The rows of a group lie close to one hidden flat surface of 12 dimensions, which may be shifted away from zero. Surfaces can cross.
Some rows, each with its group after it:
[-10  16 -26  -2   7   9 -35  23  -5  13   5 -22  -2 -34 -12 -10  10  -8
  11  -4  -5  -7  34 -16  -3]
J_850
[-12  19 -12   8   5   3  -5   0  26   9  15  12 -26   6  17 -19 -15   4
  14  -4 -11  21   3   1  13]
J_73
[ -1  -1  -1   2  -2  -9 -23  11 -22  12  -5  16   8 -30  -1   8 -15  27
 -24 -20 -22  -6  -5  -6  14]
J_342
[-10 -15   1   3   2 -16  -7   0  19 -13   4  29   3   5   8  -8  -8 -17
  -7 -10  -3  -6 -18 -15  -8]
J_323
[-32 -23  20  18  13   5 -14 -25  25  25   1   4   2  -1  16  24 -15 -24
  -2  12 -19   9  -5 -26   6]
J_323
[ 22 -20  -4 -12  -3 -14  29 -26   4 -46   7   9  16  16   4  -7  17  -3
  13  19  27 -14   8   8   5]
J_73
[-16  -5  10   7 -12  30  14  30  -4 -12 -18  -7  -4  13 -17  29  -9  16
 -37 -17  -2  19 -36  22 -16]
J_63
[ -8 -22  23  -9  -5   2 -14  10  -6   0  -8 -12  21 -16  -6  32 -11  21
 -21 -12  -8 -12  -9 -16  -6]
J_342
[  1  20  -1  12  -2   0   0  20 -15   0  -9   1   3 -10 -17 -11   1 -21
 -10   4  -6  -4  -5   3  -6]
J_73
[-40  -5  10 -12   4  29   7  24  31  17   8 -11  -2  31 -18   8 -11 -21
 -10 -12   3  12 -31   7 -40]
J_342
[ -7   0  -6 -32  13  16  -1   5  15  14  37  -8  31 -30 -22 -20  -7  16
  10  -6   0 -22  16   9  -1]
J_73
[ 18   5   3   7 -14 -32  -3  -5  17 -20   4  30 -21  15  34 -12 -11   8
  11   3  -1   2  -1 -19  22]
J_63
[  3 -12  -5  -9 -10 -23 -10  23  -7  -1 -19  10   8   7   6  20 -10  10
  10  -4  18 -10  -3 -18  -7]
J_850
[ -9  13  11   3   5  21  -5  12  39   5   1 -15  -9 -15   9  -1 -16  14
  21   7  -8   2  12 -12   8]
J_850
[ 12  15  22   3  -4  -8   2  12 -48  23   1 -30  15  48 -10  37  35 -18
 -19   7  -7  -1  -1 -21   4]
J_850
[-17 -13  10 -31   3  -2  10   0  30 -21  21  11  14  24   1  15  -4  -3
  -7 -14  -1  -4 -18   2 -22]
J_73
[ -6   1   3  -1  -3   0  -4   4  -1  26  -3   9  -3   5  -4 -11  -8   1
   4  -4   2  -3 -13   1  -9]
J_342
[-24   1  -8  -3   6   7  -5  19   4  18   2  -3  15   8 -24 -10 -12  -6
   2   8  16 -11  -4  -7  -7]
J_323
[ -3   8  30  19   1  33  27  -6  14 -28   5 -24  -6  18  -3  28   1  -1
 -34   9 -19  26 -14  13   8]
J_73
[  3  25  -2  21  -4  25  15   3  22 -27  11 -18 -23   5   3   3  16 -43
  12  29  -6  24  10  16  -1]
J_850
[ 23  22  23  14  -3   8  32  24  29 -30  11   9  18 -13 -11 -39   7 -14
  -7   1 -13 -24 -15 -11   1]
J_73
[ 12  16   6  -3 -30  19  -6  65 -43  60  36 -39  14   7 -45  26  23  -4
  -4   1   5  -4  12  -6   6]
J_323
[  0 -30   1  -5 -21  13   4  21   4 -33  28 -28   3  -3 -14  34  -7  17
 -19   3  19  10   9   4  12]
J_63
[ 16   7  24  23  -3   7  20 -48  -3 -28  -2 -19 -20  18  14  10  10   9
 -12  29  -6  19   8  11  36]
J_850
[ 28   7   3 -12 -23   3 -22   4 -19   2  16 -15  -1 -44 -19 -31  15  40
  -4 -15 -10 -23  20   5  13]
J_323
[ -3   8 -30   9 -10   6  -6  19 -36  -7  -9   5 -12 -12 -21  -4  -2  11
 -31 -18   1  17  -9  31   1]
J_323
[ -2  12  -9  -6 -16   4 -14  48   6  32  19  16  -4 -19 -13  -7  -7 -13
   6 -20 -14  -2 -13  -1 -17]
J_323
[  1  17 -11  10 -12   6  -5  12 -11  26  13  26 -11   2  -3  -2  13  -5
   2  -2 -20  12  -4  13  13]
J_63
[-10 -31  28 -15  -4   7   4 -14  25 -10 -16   1  30  11   2  12  -1  31
   8   8  16 -25 -11 -23   4]
J_63
[ -9   4  -3  -2   7  11  -3   6 -10  14  -8  -4   9 -12 -14   3  -7  10
  -8  -7  -1  -1  -5   9  -6]
J_73
[  7 -11  -2  16 -22  -1  15  16 -13 -19   3   4  -7   5  -5  27 -14  -2
 -15  12  12  18  -8  14  15]
J_342
[ 25 -23  26  -6   2  13  31 -10  42  13  24  14  35 -26   5 -10  13  -5
  41  16   0 -31   6 -11   4]
J_323
[ 24  10  19  13  -1   8  39  -9 -38 -20 -24   7  17  13 -11  25  27 -18
 -36   3 -18   7 -29  29  -8]
J_73
[ -6  -2  10   4  23  35  17 -53   0   9   1  -7  25 -14 -11 -22  18  31
 -10  14 -11 -13  10  16  31]
J_63
[ -4 -10   4 -17 -12  11  -2   4  16 -10  28 -21   8 -14 -26  -5  -8 -23
  23  27  20 -10  14  13 -18]
J_850
[ 23  -1  20   6 -26 -17  -5   9   5  33  11  21 -24  16  32  28   7   2
  24  -5 -20  13  -6 -15  11]
J_342
[ -6  -8  -8  -1  -5  18  16  -4  26  -8  13  -7 -10  18  17  39  -9   6
  31  28  16  27  19  13  22]
J_342
[  1 -24  18  -4 -26  -9   1  22  14 -26 -39 -28 -10  13   8  37 -34  14
  15  14  42   5  -8 -17 -20]
J_63
[-28   7 -15  -9  33  27  -6 -30  22  36   1  -4  -7 -13   3 -31  -9  32
   9 -15  -7   4  11  14   5]
J_73
[-19  14  18   7  -4   5 -13   7  12  -9  -9 -28 -24  13  -3   4 -13 -22
  -7   9  -3  14 -11  -9 -22]
J_63
[-12  17 -17   0  -8   5 -13   3   8  11  24   5  -8  -1 -11 -21   2 -21
  21  23   0  -1  16   7  10]
J_63
[ -4   3  16  -9  -8   3  -7  -5  29 -10  12   5   8   6  -5 -26   5   8
   7   8  -3 -24  -3 -15   5]
J_63
[  4  15   5   6   3 -15 -18   0 -27  40  10  14   6   1  -3 -27  12   7
 -20 -20 -25 -16  -5 -22  17]
J_323
[ -1 -16 -10  -2 -23   6 -11  32 -26 -20  23 -14  -4 -13 -26  18   0  17
 -45 -28  -2  11  -7  13   1]
J_63
[ 25  13  35   7   0  -3  14 -31  17 -19  16  -2  -7   1  19 -20  15  10
 -11  -2 -32  -5  -2  -8  23]
J_850
[-21 -24  -2 -17  14  -6 -10 -30   9 -22  -9  -1   7  12   5 -10  -1  22
 -19 -19   9 -10  -7 -11 -10]
J_73
[ -4 -12  14   4 -13  -6 -12   3 -11   2  12 -22   9  19 -11  10   6  -2
  -9  14   9  -9   6 -27  15]
J_323
[ 18   4   9  42  -4  28  22   3 -13  -5 -33 -22  -5 -12  -9  -9  31 -26
  -7  12   3   6  -5   1  -5]
J_73
[  6   5  -3  -3   2   6   8  -9   4  -7  26 -19  16   4 -21 -42   4  14
  15  30  25 -23  26  -6  32]
J_323
[  1   0  -8   2 -21  -4 -16   1  -9 -23   6 -15 -10  -1 -13 -12  -1  10
   3  14  17  -2  17   0  15]
J_323
[  7 -27 -20  -7 -20 -28  -1  24 -10 -51   8  14   5  16  -7  13   6 -18
 -11  -8  27  -3  -5  -9 -13]
J_73
[-13   6   9  -8   9   0  -1   0 -14  36 -15  -7  12  15  -6   6 -28  32
   0   6  13  -2  -6   0  11]
J_850
[  0  -2  -6 -18   6  -9  13   7  44 -65  27  28  19   5  16   8   2  -8
   0  -1  -9  -9   3  -6   4]
J_342
[ 16  10  -8  17 -32  -8   6  15  -6 -10  -1  44 -20  24  14   4   6  19
  -3  -3  -5  11 -17  10  31]
J_63
[ -5 -15  -2 -13  -5 -10  -7  18  -6 -10 -18  22  16   6  12  55   6  -9
   1 -10  -4   1 -11  -4 -21]
J_342
[ -8  -3  -2   0 -18   4 -15  16 -36  33 -25  25   9   8 -18  23  21   0
 -13 -14  -8  -5 -24   9 -15]
J_63
[ 38  13  13  -1 -19 -17  11  -4  14  27  36  13  -8  -5  21 -12 -11  15
  50  29   1  -6  25  -3  40]
J_850
[ -3   0  -9   8  12   9  33 -15  10 -38 -32   9  -1  18   3 -13 -15   9
  -5  13  26  11 -14  22   2]
J_63
[ 12  25 -16   0   0  -5   3  19 -21  31  -9  22   3  -2  -7 -12  15 -33
  23   5  -2  -5  -2  12 -23]
J_850
[ -9 -13  25 -18  -1   7  17   5  35   8  -1   6  19  21  -8 -10   3 -17
  13  -2  10 -19 -29  -7 -35]
J_342
[-16 -26  -6  -9 -11  -5 -32  -6 -13 -14   8 -19  13 -22 -26  -1  15 -36
  -5   7   9 -19  10  -7 -30]
J_323
[ -3   9  -6 -14   8   8   9   0  -4 -11  36   2   8  -2 -17  -3   7  -9
 -18 -10 -14   2   1  25  -4]
J_73
[-13  11  22  -2 -14 -19 -17  21  28 -20  43   6  -6   5 -19 -48 -15 -31
 -33 -21 -20 -16 -28 -26 -17]
J_342
[-20 -22  18   4   9  -9 -16 -10   6  16   7   9  21   4  -4   8  10 -40
 -15  -4 -16 -16 -17 -32 -18]
J_323
[  9  -9  15   3 -20   7  -1 -13  25 -42  60 -14 -22 -21  -4 -10  -6  -6
 -19   2 -19  11   6  18  11]
J_850
[ -6  -7  -5  -9  -1   6 -13  31  24 -25   2 -13   9 -20  -4   4   8  -9
   6 -10   5 -13   9 -17 -19]
J_850
[  6  -4  20  19  -7   7  10 -20  -6 -35  25 -16  -7  -1  -8  -8  -5  14
 -50  -2 -15  10  -6   6  33]
J_342
[-41 -13  -9 -37  35  25   0 -38  41 -42  28 -25  24  10 -12 -17   7  14
 -13  -1   7 -11  18   8  -4]
J_342
[ 11 -22  -7  -9  10 -23   8 -16  11 -24  12  -4   7 -11  13 -10 -12  -2
  13   7  21 -13  18 -11   2]
J_63
[ -9 -20 -20   4  -2  -6 -16  -7 -26  -5   6  -3  11 -13 -15   1  -3   3
 -15  -2  12  -3  10   1   9]
J_323
[ -8  10  -8   3  10  -6  -4  -6 -11  -6 -16  21  -1   0   5  10   2  -5
 -10  -1 -16   9  -6  12   0]
J_342
[  3  -1  -2   4  12  23   5 -22   6  35   0  -6  -7 -16  10  -8   6  22
  18  -2  -7   5  14  12  12]
J_73
[  9 -16 -18 -13  -8   8  11  21  17 -43  25  -4  14 -28 -17  -9  11 -19
   5  -2  13 -11  13  10 -19]
J_850
[  0  -7  -5  -5  -8  -4   8  13  31 -24  40  12  -8  14   5  -8 -13  -1
   5   1   4   7  -1  -2  12]
J_342
[ 16 -14   2  20 -18   8 -11  -1  -3 -36  -5 -23 -21 -15  17  34  18  -1
  -2   7  -5  20  22  -7  15]
J_850

New rows. What belongs after each?
[ 20 -22  10  -6  -9 -11  -5  -8 -20  11  -8  21  21 -33  -4  -4  26  -7
  -5 -23 -14 -25 -14  -3 -22]
J_323
[ -1  16   1  29 -14 -27 -14  -6 -32 -40 -32  -1 -18  25   3  10  -4 -22
 -27  22   4  14  -7  -9  11]
J_73
[ -3  13 -19  -5 -10   4  -2  19   5   1  -2  -1  -1  -2 -14 -29 -22  34
  19  13  30  -9  12   2  21]
J_323
[ -7  12  26   0   3   2  -1  13  12  15 -35  12  12  -1   5   9 -29  26
  -7  -6 -10  -9 -25 -14  -3]
J_73
[-27   6 -33  10  16   1   5 -14  -8  13 -59  19 -12  22  10   1 -23  11
  17  16  29  21  -7  21  -6]
J_73
[ 13   4  10   8   0   2  -1 -33   0  10  -2   4   2 -19   4 -23  20 -20
  21  21  -9 -14  11   1   1]
J_323
[-27  34 -10   2  12   9  -2  19  -5  23  25 -24  14  35 -39 -43  -8  -5
  -7  22  19 -13   8 -14  21]
J_323
[-12   6  18  -2  13  34  11  14  22 -10  -8 -27  15 -10 -16   5  21 -21
 -12  -9 -15  -4 -11   0 -32]
J_850
[-20   9 -22  14   4  22   6  16  18  25  18   2  -4  -4 -11  -7 -24 -16
  26  28  13  17  13  12  16]
J_323
[ 54  10  -1   8 -27 -15  29  43 -12  -1  17  28  11 -13  -1   5  27 -40
  30  12   5 -11   2   6  -2]
J_73
[-18   3 -10 -14   7 -27 -22 -28 -12 -27   0   3   0  21  -3 -11  -7  -3
 -12  11   8  -8   6  -3  -1]
J_73
[ 23  27  37  11  -4 -15  -7  -8  36   0  14  -6 -40 -10  37 -24 -19  11
   6  -9 -34   6   1 -26  16]
J_63
[ -4  -9  23   6  -7  11   4 -43   8 -26 -19 -29   2  21  -2   5  10   5
  13  46  22  -7  12  -4  16]
J_63
[-12 -18   1 -11  13  21  25 -14  11  -5  28  -9  10  11 -18 -27   4  19
 -28 -21   5  -2 -17  17  -3]
J_342
[  7 -16   8  11 -14 -13  21  -2  -8 -18   1  16  -9  30  -3 -13  -4   0
 -29  -9  11   7 -30   6   2]
J_342
[ 17  15  15  10   1   3  12  -7  17 -18   6   0  -8   1  18 -10  13   3
  -4  -2 -23   2   0 -10  14]
J_850
[ 11   3   7  -7 -17 -26   9 -30 -10  17  14  32 -14  11  -3 -20 -35  -6
  23  31  12   1 -16  38   2]
J_850
[-18  13 -18   9  11  12   8  10 -12   9  22   3  11   7 -30 -16  14 -47
 -15   4  -2   4  -8  17 -12]
J_323
[  7 -10 -14 -18   9  13  22 -18   7  12   4  12  12  12  13  23  30  -2
  35   7   7   2  11  22  -5]
J_342
[  8  14   6  -5  -1 -20 -17 -22 -42  -1  -6  -5  12 -10 -15  -7   9   0
  -9  14  -5 -20  13   1   9]
J_73
[  9  -1  -8  -2 -24 -12 -19  23  -6   2  22   0 -15  -4  -2  15  -4 -20
  17  11   5   7  12   0  -2]
J_850
[-24   5 -18  -4  33  12  19 -21  13 -14 -17  18   4   9   2 -25 -15  28
 -26 -20   1   6 -19  23   1]
J_73
[ 31  -6  21  -6   2   2  38   3   0 -11  -4   1  29  15   6  11  26  12
  -1  -3   4 -18  -8 -10   6]
J_850
[ 10   8   7 -10 -19  -2 -13  24  16  24  12   5   1 -20  -9 -20   3 -12
  37   8   2 -20   7 -10 -14]
J_323
[-23  36 -11  -3  -4   0 -31  15   5  -4   5   2 -22  -9 -21 -53 -11  -1
 -13 -14 -12  -6  -6   1 -13]
J_323
[-15 -10  29   2  -2  13   4 -20   7  11 -24 -11  -7  30  14  37   1   9
  -4   3  -5  16 -19  -4  -5]
J_342
[ -8 -10 -20  14   6 -13  -2  23  16  43  13  52   3 -13  21   4 -31   5
  14 -16 -10   7  -7 -12  20]
J_323
[ 10  36  -1  24 -12  23  39  16  23 -26  -2  26 -32  22   8 -21  -9  15
 -11   2 -13  31 -27  34  22]
J_63
[  8  25  40   7 -16  -6  -2  13  33   2   8   3 -12  11  17   0  -5 -20
  17  13 -24  -5  -7 -27   1]
J_73
[ -8  15   0   6  -7   8 -25  20   7  40  -4  -7 -20 -22   5  16 -21   7
  26   7  -8  11  15  -4   4]
J_850
[ 17  15 -10  19  -2   2  17  -8 -15  -2 -17  -6 -14  16  15  18   3   9
  17  28  13  18  19   7  34]
J_850
[ 11 -11   0  -2  -1  -2  28 -12  32 -19  23  34 -14  31  41  11  -1  36
  -4 -22 -12  25 -12   4  30]
J_342
[ 25   1   6   6  13   3  37  17  21   9 -12  -9 -13 -21  25  11 -34   0
  23  -3  11  21  -3  12 -17]
J_63
[ -7  24  26  12  13  13   2 -39  25 -18   0 -12  -5   2   9 -17   0  -5
   5  32 -20   0   9  -4  20]
J_342
[-17  17   6 -20 -18 -34 -22  39  15 -19   1  12   9  21  -9  17 -44 -19
  24  32  22 -16  -3 -22  -9]
J_73
[ 12 -14  -4  32 -11   9   0   6 -34   5 -37 -14 -11 -10   1  20  14   5
 -18  -7   5  13  -1  -3   6]
J_73
[ 24 -37  23   3 -27   7 -10  -7 -29  15  11 -14  -8 -36   7  55  -5  46
 -22 -15 -15  12   5  12  22]
J_850
[ 23  -2   0   4 -12 -10  -8  14 -15  15 -19  13  -5 -19  15  17  13   1
  13  -9  -9  -4   3  -9  -5]
J_850
[-10  -9  23  -9 -23 -32 -24 -12   1 -10   9  -6 -17  31   1  12 -21 -15
  -4  20   7  -2 -12 -15  -6]
J_850
[-36  -6  15  -1  13  31 -11  -2  19 -22  10 -33  12 -17 -20  10 -28  28
 -39   0 -12   2   0  -1  10]
J_342
[-26   2 -16 -21  -1 -20 -15   0  27 -16  19  13 -11  28  11   4 -30  -1
  18  10  14   7   5   0   2]
J_73
[ -1 -28 -11   5   2  14 -11 -17  17  22  -5 -19 -14 -13  12 -15  16  11
  30  -2  16  -1  23 -15   2]
J_73
[  5  -3  26  -5   6 -21  -6 -15   4   0 -29   9   1  -3  16 -13  -6  11
 -10 -20 -12 -15 -20 -23 -17]
J_63
[-17   5  -6   3   0  16  -9   5 -31  18 -29  -5   5  -7 -27  -2   7 -16
 -11  -2   1  -1 -15  15 -28]
J_323
[ -9  22   2   0   0   2 -31  19  35  -7  10 -11 -17 -19   7 -19   1 -17
  16  -3 -19  -5  15 -28  -7]
J_850
[ 22  -5   0   8   5   9  31  11  -6  -7 -16  14  20 -12  -9 -15  20  -4
  -9  -8   2 -12 -15   8 -11]
J_73
[ -4  24  21   6  19  31  24 -26  38   3  -2 -16  -1  -8  -1 -34  -8  10
  13  17 -10  -2  -1   9   6]
J_63
[  8 -10  -4  -5   0   0  -2   0   3  21  -6   9   3 -13  10  -9   5  13
  11 -14  -2  -5   0  -7  -3]
J_73
[ -4  12   5 -25   7 -15  11  -3 -16 -20   1  19  30  16 -17   8  -1 -10
 -21   0  -7 -15 -23  19 -21]
J_73
[  1 -25  -7  -6  -2   7  12  13  20 -23   3  -1  12 -10   0   4 -22  39
  -5  -6  21  -4   3  -5  19]
J_73
[ -2   5 -27 -18  -3   3   9  21  -2 -12  38   4   4   4 -18  11  -4 -23
  11  17  15   8  11  28  -4]
J_73
[ -6  -5  -1   5   5 -14  12  -4   5  18 -13  21  20  23  -2 -10   5 -33
  25  25  20 -17  -8 -15  -5]
J_323
[-16  20  32   3   5 -14  -9 -13  17 -10 -38   6  -3  25  10  -8 -18  -3
   0  11  -7 -10 -22 -21  -8]
J_73
[ 12 -23  17 -22 -25 -14  23  42  23   4  11  18  17  24   4  35 -31  12
  22   3  27  -7 -22  -8  -9]
J_850
[ 13  -1  -9   3  -6   1 -15  13 -14  11 -13  -3  -3 -29   4  12  13   1
  16  -6  -2  -4  18  -7  -2]
J_850
[ 12  10 -16  18   9 -16 -17 -24 -50  19 -27  -1 -22 -21  10  -6  -4  23
 -18 -13  -8  13  12  12  18]
J_63
[-18 -20 -24 -29  22  -6  -2  -5  30   2  -7  24  20  -8   4 -29 -31  47
  20 -17  27 -21   0  -5  -1]
J_73
[ 12  18  -6 -16 -48   2 -14  54 -25  -8 -22 -37 -13  22 -34   4  -7  34
  21  19  51  -9  12  -3   2]
J_323
[ 41  10  13  34 -10  -1  14   3  -9  -7 -39   1   7 -26   2 -33  17  -3
  13  18   9 -23   5 -21  17]
J_73
[ 24  21  -9  16 -15 -12   5   1 -13  50 -43  43 -17   4  21   1   0   0
  56  26   7   5   0   9  11]
J_63
[ 16  16   6   8  10   0  30   4  20 -13 -24  17   1  21  23  -2   6   7
  15   7   2   1  -6  -9  10]
J_850
[ 16 -30  18  -5 -17   5  24 -28 -22   4   9  -5   8  -8 -12  26 -19  30
  -8  18  15   5  -6  39  14]
J_850
[-13  11 -19  10   5 -13 -22   6  -3   7  21   7 -24  -8  10  -6 -18  -7
 -16 -14 -19  19   6  -4  13]
J_63
[  3   5  24  -4 -11   4 -18   1  11  11  31 -21  -4 -13  -4  -7  12 -15
   0   0 -23 -10   7 -16  -3]
J_63
[-16   9   8  -8  14  20 -21  34  21  -2   3 -38  16 -15  -6   6  15   9
 -11 -25 -16 -17  15 -42 -10]
J_850
[ -5  17   0   3  22  20  15 -16  -7  41 -16  17  -3  -7  12  -1  -7  27
  -4 -16 -24  14 -13  28   7]
J_73
[ 32  11  13  10  -8   0  29   4 -13  -4 -18  15  -6   3   3  -5  18 -14
  -5 -10 -11   4 -23  17 -19]
J_63
[  0 -23   7   4   5  -2   2   4  -1  -6  12 -22  -5 -12  11  36 -13  -8
 -18 -13  -4  18   5  -8  -8]
J_63
[ -2  11   9  -6 -32   6 -12  11   2 -12  -3   4   1  18 -26 -18  23  -8
   7  16   9 -20 -11   1  -8]
J_63
[  7  -2  22   0 -20 -16 -27 -11   2   9  -8  -2 -16 -14  11   3  -2  -9
  21   8 -10  -8   4 -15  -9]
J_850
